The rows of a group lie close to one hidden flat surface of 5 dimensions, which may be shifted away from zero. Surfaces can cross.
Known rows, each followed by its group:
[ -7  18  -6  -9 -27  15   1  -8 -14 -10  12  18  11]	D
[-4  4 -2 -8 -5 -4  1 -1 -3  4 -3  3 -3]	Q
[ -2  -3   4  19  25   0  10  -3 -21   6   3   0   3]	D
[ 30  -2   9 -20   3 -31 -17 -16  -3 -17   4  23  -6]	V
[ 61 -34 -22   1  15 -44  -8  11 -12   8  30 -18  19]	F
[ 15  11  19 -30 -12 -17 -15  -4  39 -13  -9 -11   5]	V
[ 16  -3   7  -9  15 -35  -1  -9 -24   0   1  29 -23]	V
[ -9  -4 -12  41 -26  -7 -21  -4   6  14  42 -29   8]	G
[  1  25  14  -8  -8   5  -2 -17 -18 -19  12  19  19]	D
[ -6  23  20 -11  -3  -1   2  -7   4  -7  -6   2   9]	D
[ 35 -36 -26  23   4 -13 -20  -9 -22  -7  36  15  -8]	Q
[ -5 -11   6  32  28   5   5   4  -1  10   0 -20   5]	Q
[ 3 -3 -6 -8 -5 -4  1  3 -4  1  3  5 -3]	F
[  4  -5  -7 -16   1 -17   5   2 -14   7  -6  20 -17]	F
[ -7   0  15   0  23 -20   9   7  11  13 -20 -13 -11]	Q
[-24  15  10 -28  -1 -21  19  13   8  23 -33   4 -28]	G
[ 39 -25  17  24  55 -20 -11  -3   4  -8   1 -18  14]	Q
[-23   0  23  18  26  25  -3 -16   4 -16 -29  21 -26]	F
[  7 -13 -13  -5  20   3  15   2 -38   0  -7  32 -14]	G
[-17  33   2 -12 -39  29  -2 -16  -9 -19  18  16  23]	D
[  5   7  -6  18 -26  28 -19 -16  -6 -25  33   6  21]	V
[  4   3 -23 -39 -34  -1   5  13   5   3  -5   8  -1]	V
[ 10 -33 -13  37  40  -6   8  10 -17  17   5 -13  -4]	D
[-6 -1 -5 -9 -3 -5  7  8 -1 12 -6 -3 -8]	D
[-24   5   4   8   0  11   7   3   1   8  -8  -2 -10]	F
[ 22  -4  -9 -18 -20 -21 -13  -7  -2  -6  12  17  -4]	G
[12 -6 -5  2 -2 -2 -6 -2  1 -4  9 -3  7]	F
[-53  28 -14 -20 -40  19  19   9 -10  18  -9  15 -15]	G
[-20  20  -8 -35 -37 -18   4   5   2  14  -6  16 -21]	G
[-20  -7 -10  19  -1  -1   2   6  -8  16   4  -5 -16]	Q
[ 40 -10 -25 -32 -21 -26  -7  -3 -28 -11  20  42  -6]	F
[ 23   9  25 -30   9 -48 -11  -8  17  -7 -17  11 -14]	V
[ 38 -10   1 -34   5 -24  -5  -3  -2 -15  -7  28  -7]	G
[ -1   0  -8 -12  -8  -3   5   7   6   7  -5  -6  -1]	V
[ 15   7  22 -17  36 -14  23   1 -24  -5 -20  17  10]	Q

New rows, each followed by its group:
[ 18   3   5  -1  16  12   9  -6 -32 -19   5  22  23]	Q
[  0 -13   0  25  17  29  -8 -21 -27 -25   1  40 -16]	F
[ 0 -1  0  1 -3  3 -2 -1  1 -3  1 -1 -2]	F
[-1 -2  8  6  3  7 -8 -4 11 -7 -4 -6  3]	F
[-24   1  14 -12  21  -2  12 -10 -21   0 -40  51 -51]	F
[-11  -5  33  26  41  27 -11 -21  12 -28 -30  20 -27]	F
[ 23  11  -6 -28  -5   3  11 -11 -46 -23   9  50  15]	Q
[ 25   4   1 -35 -14 -17  -9  -9   1 -16  -3  21   0]	Q
[ -3  -7 -10   8 -17  -5 -10  -1   8   5  11  -3 -10]	Q
[ -1  -9 -26   9  -9  15   5  -7 -45  -6  17  41  -8]	F
[ 12 -13  26  11  43  -9  -8  -9  13 -12 -24   6 -17]	F
[ -5  38  19  -7 -17  16  -3 -25 -26 -29  20  28  31]	D
[ 51 -12  -2 -21  -7   3 -22 -15   6 -39   9  22  16]	G
[ 24  -8  -6 -20  -2 -12  -4  -4  -8 -14   1  24  -3]	G
[-6  1 11  9  7  7 -5 -3 12 -5 -8 -4 -1]	F
[ 10  -6  -4  -7   3 -18   0   2  -1   5   0   0  -4]	F
[ 12 -10   4   7  10   6  -9 -12  -7 -18  -1  19  -6]	F
[ -8  -5  -1  -9  20 -44  16  12 -15  35 -19   8 -34]	G
[  0 -10 -12  36  -4  11 -15  -6  -3  -2  31 -17  13]	G
[-21  12 -14 -18 -32  12   7   5  -4   7  -2  12  -5]	D
[-34   8 -30  20 -46 -22  -7   2 -18  34  40  -6 -21]	G
[ -5  12  -8  -7 -34  10  -5   5  22   1  12 -27  22]	F
[ 20  -9  -3 -16   4 -29   1   6  -1   7  -2   2  -4]	F
[ -6 -17 -24  13  -6  15   5   9  -8  12   9  -7  -5]	D
[  0 -10 -26  -3 -12 -17   0   1 -27  12   9  26 -25]	Q
[ -2   1  -3   1  -8  10  -2  -5  -7 -10   3  15  -5]	F
[ 22   2  12   6  48  12  23  -5 -48 -16  -3  21  30]	Q
[  3   1  -5  27  25   4  13 -12 -57  -1  20  30  10]	D
[ 23 -18  12   6  39 -10   7   1   0  -4 -15  -3  -2]	G
[ -8  -1 -44  12 -40  23   7   9 -37  11  42   2  18]	F
[-16   5   1   6   0  13   6   4   2   5  -2  -4   0]	G
[-22  12  29 -10   7  -1   1  -2  36  -2 -32 -11 -16]	F
[-21  19  -1 -33 -28   3   3  -1   2   1 -18  26 -23]	F
[-24  -6 -35   9 -31   4   4   5 -27  21  18  22 -31]	Q
[ 26 -23 -26  12  -3  11 -10  -1 -16  -9  25   9   7]	D
[ -1  -4  -6 -14   1 -44   3   6 -10  25  -6  12 -29]	G
[ 31 -35  -9  38  39 -18   1   9 -19  12  21 -24  14]	F
[ -8 -22   4  47  37  11   3   9  13  16   2 -46  10]	D
[ 11   3  -7 -18 -23   8 -13 -12  -3 -20  11  22   2]	F
[-29  15 -20  -2 -37  30   7  -3 -18   0   9  22  -4]	F
[  8   3 -21 -16 -31  -5   1   5  -5   7  17   2   8]	F
[ 20 -23 -17  10  -5 -21 -20  -4   1   1  19   6 -17]	Q
[ -6  19  -1  -5 -27  32  -4  -9   0 -20  16   5  25]	Q
[ 34  19  47 -43  27 -16   5  -5  24 -28 -31  -2  29]	Q
[ -3   3 -10   1 -10  16   6  -1 -25  -8  11  21   8]	Q
[ 28  -1 -13 -36 -22 -23  -8   0  -6  -5   8  24  -2]	F
[-18  30  19 -16  -9   1  10  -5  -4  -1  -7   9   4]	D
[-19  25   3 -24 -20  10  14   2 -11  -4  -6  17   3]	Q
[  5  10  -6   3 -30  39 -14 -14  -3 -28  27   6  31]	Q
[-26  26  28  -9  22   7  23  10  12  10 -30 -18  10]	Q
[-20  29  15   0 -21  -6 -12 -24 -19 -13  11  35 -16]	V
[-11   3  -8  15  -5  39   4  -3  -6 -14  10   1  16]	G
[-13  -8   8  24  17  26  -3 -13  -9 -16  -7  19 -14]	F
[ 47 -18   0   0   4  -5 -23 -17   1 -28  15  13   9]	F
[10 -8  7  2 14 -5 -4  0  5 -4 -5 -1 -3]	F
[  5  -5 -10  15 -11  12  -8  -1   0  -7  20 -14  19]	F
[-21  31  13  -1   1  46  23  -6 -25 -16  -2   7  38]	Q
[-60  25 -12  -9 -28  35  29   9 -16  17 -14  14 -13]	G
[  4 -13   2  13  21   0  -2  -5 -11  -2  -2  10 -11]	F
[-28  15   6 -27  -4 -10  16   1  -7  12 -33  32 -41]	F
[ 37 -22   6  -6  29 -41  -8  -2   6   0  -3   1 -14]	Q
[-17 -14  24  42  53  31  -4 -18 -13 -18 -24  22 -28]	F
[ 18   1 -42 -27 -50 -23   4  18 -11  20  39 -15  28]	F
[-18   5 -16  10 -26  22   4   7  -3   8  15 -17  15]	F
